Every row belongs to one group in each of 3 separate groupings. Each group adds its own fixed numbers to the row, and there is some noise. The rows also spread widely along 7 directions, which tell nothing about the answers.
In the rows, zero is written as 128.
Some rows, each with its group in each grouping after it:
[105 154 136 101 119 154 103 163 198 140 122 129  69 169 111] : H K_614 (2)
[122 168 102 136 167 162 124 152 120  90 172  62  59 173 121] : Y K_461 (0)
[104 177 150  66 180 115 104 171 165 144 117  80  85 172 152] : Y K_614 (3)
[ 97 119 132 164 160  89 123 134  67 159 129 187 140 118 151] : R K_499 (3)
[161 146 129 134  94 177  74 158 148  94 129  97 100 179 112] : H K_499 (1)
[121 129  90 155 132 160 114 147  88  96 164 118 136 151 101] : R K_212 (0)
[160  94 161 134 158 106  98 117 124 130 139  83 148 101 136] : H K_212 (1)
[108 111  67  96 104 146 138 165 122 137 128 157 116 120 131] : R K_461 (2)
[114 170 137 102 119 192  83 169 170 142 117  81  40 170 120] : R K_212 (1)
[175  68 170 102 137 105 121 152 163 140 122  56 128 110  97] : H K_461 (3)
[139  94 110 130 129 154 112 184 119 118 147  92 137 162  79] : R K_499 (2)
[159 118 159 113 126 132 103 140 104 137 123  90 155 152 177] : R K_499 (1)
[131  68 137  90 136 124 101 200 142 150 127 122 164 124  95] : R K_461 (0)
[127  87 111 107 130  74 151 110  79 147 137 143 155  90 144] : R K_614 (3)
[164  90 139 149 114 129  97 162 117 124 142 159 174 102  81] : Y K_212 (1)
[179 124 169 101 133 149  96 152 177 106 124  36  88 172 124] : H K_499 (0)
[142 159 161 114 172 135 101 174 146 123 131  61  99 185 132] : Y K_499 (3)
[140 112 155  93 139  85 150 128 146 172 104 149  77  76 152] : Y K_461 (3)
[161 105 168 117 201  79 122 125 116 136 136  34  96 114 130] : Y K_499 (3)
[132  93 121 125 113 138  95 169 131 135 136 138 113 132  72] : R K_499 (0)
[132 138 134 164 140 160 147 131  90  99 186  64 158 199 127] : R K_614 (2)

New rows, each followed by its group in each grouping:
[104 139  89 150 119 156  90 147  93 124 143 130  66 147  99] : R K_499 (1)
[ 94 182 115 127 169 116 126 125 137 149 120 152  28 108 152] : Y K_212 (3)
[ 66 144  84 153 155 135  83 166  84 145 131 195 144 130 132] : R K_212 (1)
[138 121 120 134 110 170  83 178 108 116 148 115 174 162 106] : R K_212 (1)
[117 128  94  96 157 161  79 189 128 105 144  59  94 186  89] : R K_499 (0)
[ 92 131 137 118 142 137  88 196 176 151 111 143  98 153  94] : H K_461 (3)
[122  89 158 106 161 120  96 168 160 171 121 109  97 103  86] : R K_212 (0)
[158 101 142 141  98 129 105 144 159 120 126 126  76 122  66] : H K_499 (3)
[164  87 117 120  65 162 105 148 135 123 131 133 114 102  76] : R K_212 (1)
[150  95 168 144 146 122 111 155  92 133 142 126 194 150 133] : R K_499 (0)
[163  62 157 178 130 110 108 126 102 121 161 109 156  91  90] : H K_461 (1)
[119  95 155 121 155 112 102 157 137 165 124 130  82 115  93] : R K_499 (0)
[158  99 155  93 105 142  85 161 155 152 104 104  86 127 103] : R K_499 (1)
[139  91  74 109 147  97 145 109  70 122 140  96 131  84 142] : R K_212 (3)
[210  97 205 148 125 108 146 106 136 127 141  69  88 110 111] : Y K_499 (3)
[122  99  94 104 138  99 131 150 135 140 143 162 118  95  95] : Y K_614 (2)
[161  94 143 113  86 150 135 146 153 135 133 108  67 114  88] : R K_461 (0)
[106 136  88  92 153 139  94 178 125 125 128  82  79 163 103] : R K_499 (3)
[172  75 133 127 128  95 119 145 121 134 135 124 111  84  68] : Y K_499 (3)
[126 108 102 163 137 139 118 155  81 107 163 111 166 145  88] : R K_212 (3)
[186 117 170 124 143 137 100 148 118 114 140  74 195 146 146] : Y K_212 (1)
[133 126 119  45 125 157 123 159 180 151  95  89  87 128 148] : R K_212 (2)
[108 154 166 185 137 113 112 132 117 147 118 206 127 146 153] : H K_499 (3)
[129 145  94  59 145 107  93 156 104 124 125 130 172 139 190] : Y K_614 (1)
[ 79 143  84 127 144 140  91 172  78 137 135 168 163 152 160] : R K_461 (1)
[147 114 122 134 142 136 134 114 104 118 152  89 107 120 123] : R K_212 (0)
[ 80 151  67  62 179 130  70 181 113 146 109 111 111 135 157] : R K_212 (1)
[164  96 132  89 102 114 153 104 133 146 111 113 101  75 153] : R K_212 (3)
[163 132  98 101 115 133 115 135 129  88 124  76 112 150 141] : H K_499 (3)
[100 151 151 138 175 128 123 143 165 161 124 155  56 114 118] : Y K_212 (2)
[144 100 138 192 167 114  98 161  90 100 177 110 140 142  66] : Y K_499 (0)
[ 97 113 105 174 127 152  93 188 112 136 146 173 142 149  45] : R K_212 (3)
[128 148 136 144 155 150 116 142 153 115 134  80  62 169 119] : H K_499 (2)
[100 141  91 118 136 133  85 141 114 148 122 123  25 122 120] : R K_499 (1)
[100 138 149 138 135 123  92 162 165 153 100 171  67 133 104] : H K_499 (3)
[108 155  91 122 126 163  83 192 121 111 149 142 108 162 105] : Y K_461 (1)
[117 137 132  81 114 129  89 162 173 162  85 163  86 116 160] : H K_461 (1)
[132 123 108 153 100 151 132 139 137 118 135 193 155 125 119] : H K_212 (2)
[135 141  73  60 105 162  94 145 136 117 111  89  76 127 153] : R K_212 (1)
[120 132 101 159  99 150 116 118  89 129 140 179 112 107 128] : R K_212 (1)
[114 137 145 137 151 105  86 156 114 149 121 179 103 115 133] : Y K_499 (1)
[120 127  84 151 153 139 105 165  69  97 163  81 145 180 109] : R K_499 (3)
[130  61 120  66 163  68 136 138 116 173 113  94 116  63 136] : R K_461 (3)
[107 164  98 145 187 132 106 169 118 112 155  88  91 155  97] : Y K_212 (3)
[102 142 132 134 151  93 146 123 117 165 119 189  63  83 148] : Y K_461 (3)
[148 127  75 101 133 145 129 138 136  91 134  92 141 142 144] : H K_212 (2)
[112 152  96 126 130 176  83 195 117 101 146 112 126 203 107] : R K_499 (0)
[ 84 167  84 122 187 113 103 146 111 124 126 127 134 147 169] : H K_212 (3)
[ 91 156 105 111 159 133  71 180 148 126 111 161 103 169 143] : H K_499 (0)
[115 152  88 104 105 134 128 131 113 134 109 153  57 134 148] : R K_499 (3)
[104 108 136 117 138 116 115 182 114 169 109 177 180 132 139] : R K_461 (3)
[161  77 118 107 113  93 138 120  82 135 125 133 161  94 147] : R K_499 (3)
[126 116 127 146 174 110  72 153  88 115 145 107 186 154 146] : H K_499 (1)
[158 133 116 138 112 121 120 108  98 113 135 137  70 102 137] : Y K_499 (1)
[170  94 134 161 127 137 118 121 113  80 188  61 151 152  83] : H K_614 (0)
[105 110 167 190 154 109 118 138  85 156 144 162 133 131 105] : R K_499 (3)
[178  84 124  85 118 114 140 137 153 125 123  93  92  98 110] : Y K_499 (2)
[168 124 143  54 158 121  92 159 158 136 114  62 129 119 155] : Y K_212 (1)
[145  79 140 162 139 127 109 151 101 123 162 104 123 128  68] : R K_499 (0)
[130 137 130 199 105 168 120 138  96 107 165 142  92 163  89] : R K_499 (0)
[ 71 122  92 116 162 128  90 199 109 144 135 161 130 146 105] : R K_461 (0)
[125 148 125 128 147 167 141 134 136 127 141  72  81 158 139] : R K_212 (2)
[119  67 146 118 170  87 132 145 111 172 134 102 121  87 108] : R K_461 (3)
[137 161 105 120 125 150  84 144 115 100 126 110 127 169 174] : H K_499 (1)
[118 136  91 117  93 157 132 173 108 130 131 161 140 154 136] : R K_461 (3)
[ 83 157  57  89 162 145 102 156 112 124 126 122  78 137 146] : R K_212 (0)
[101 149 133 115 207  90  99 143 110 138 112  93 123 153 176] : H K_499 (3)
[170  93 142 122 137  84 153  77 130 134 125 101  80  56 137] : H K_212 (3)
[139 107 111  96 150 119 121 129  93 117 163  68 154 148 135] : R K_614 (0)
[164 127 111 137  86 163  97 134 122  89 138 136 159 134 129] : H K_212 (1)
[ 91 145  71 119 145 135 120 170  78 128 139 139 149 155 151] : R K_461 (3)
[ 93 134 111 136 135 136 114 154 128 153 129 149  64 115  82] : R K_212 (3)
[143 131 133 149 128 114 117 131  97 117 126 155 170 145 161] : H K_499 (3)
[101 142  92  90 143 157  67 199 128 135 117 115 144 157 131] : R K_212 (1)
[139 108 132  73 119 128 113 159 122 163 106 136 160 125 180] : R K_461 (1)
[141  91  98  84 148  87 134 119  94 145 118 103  92  86 138] : R K_499 (3)
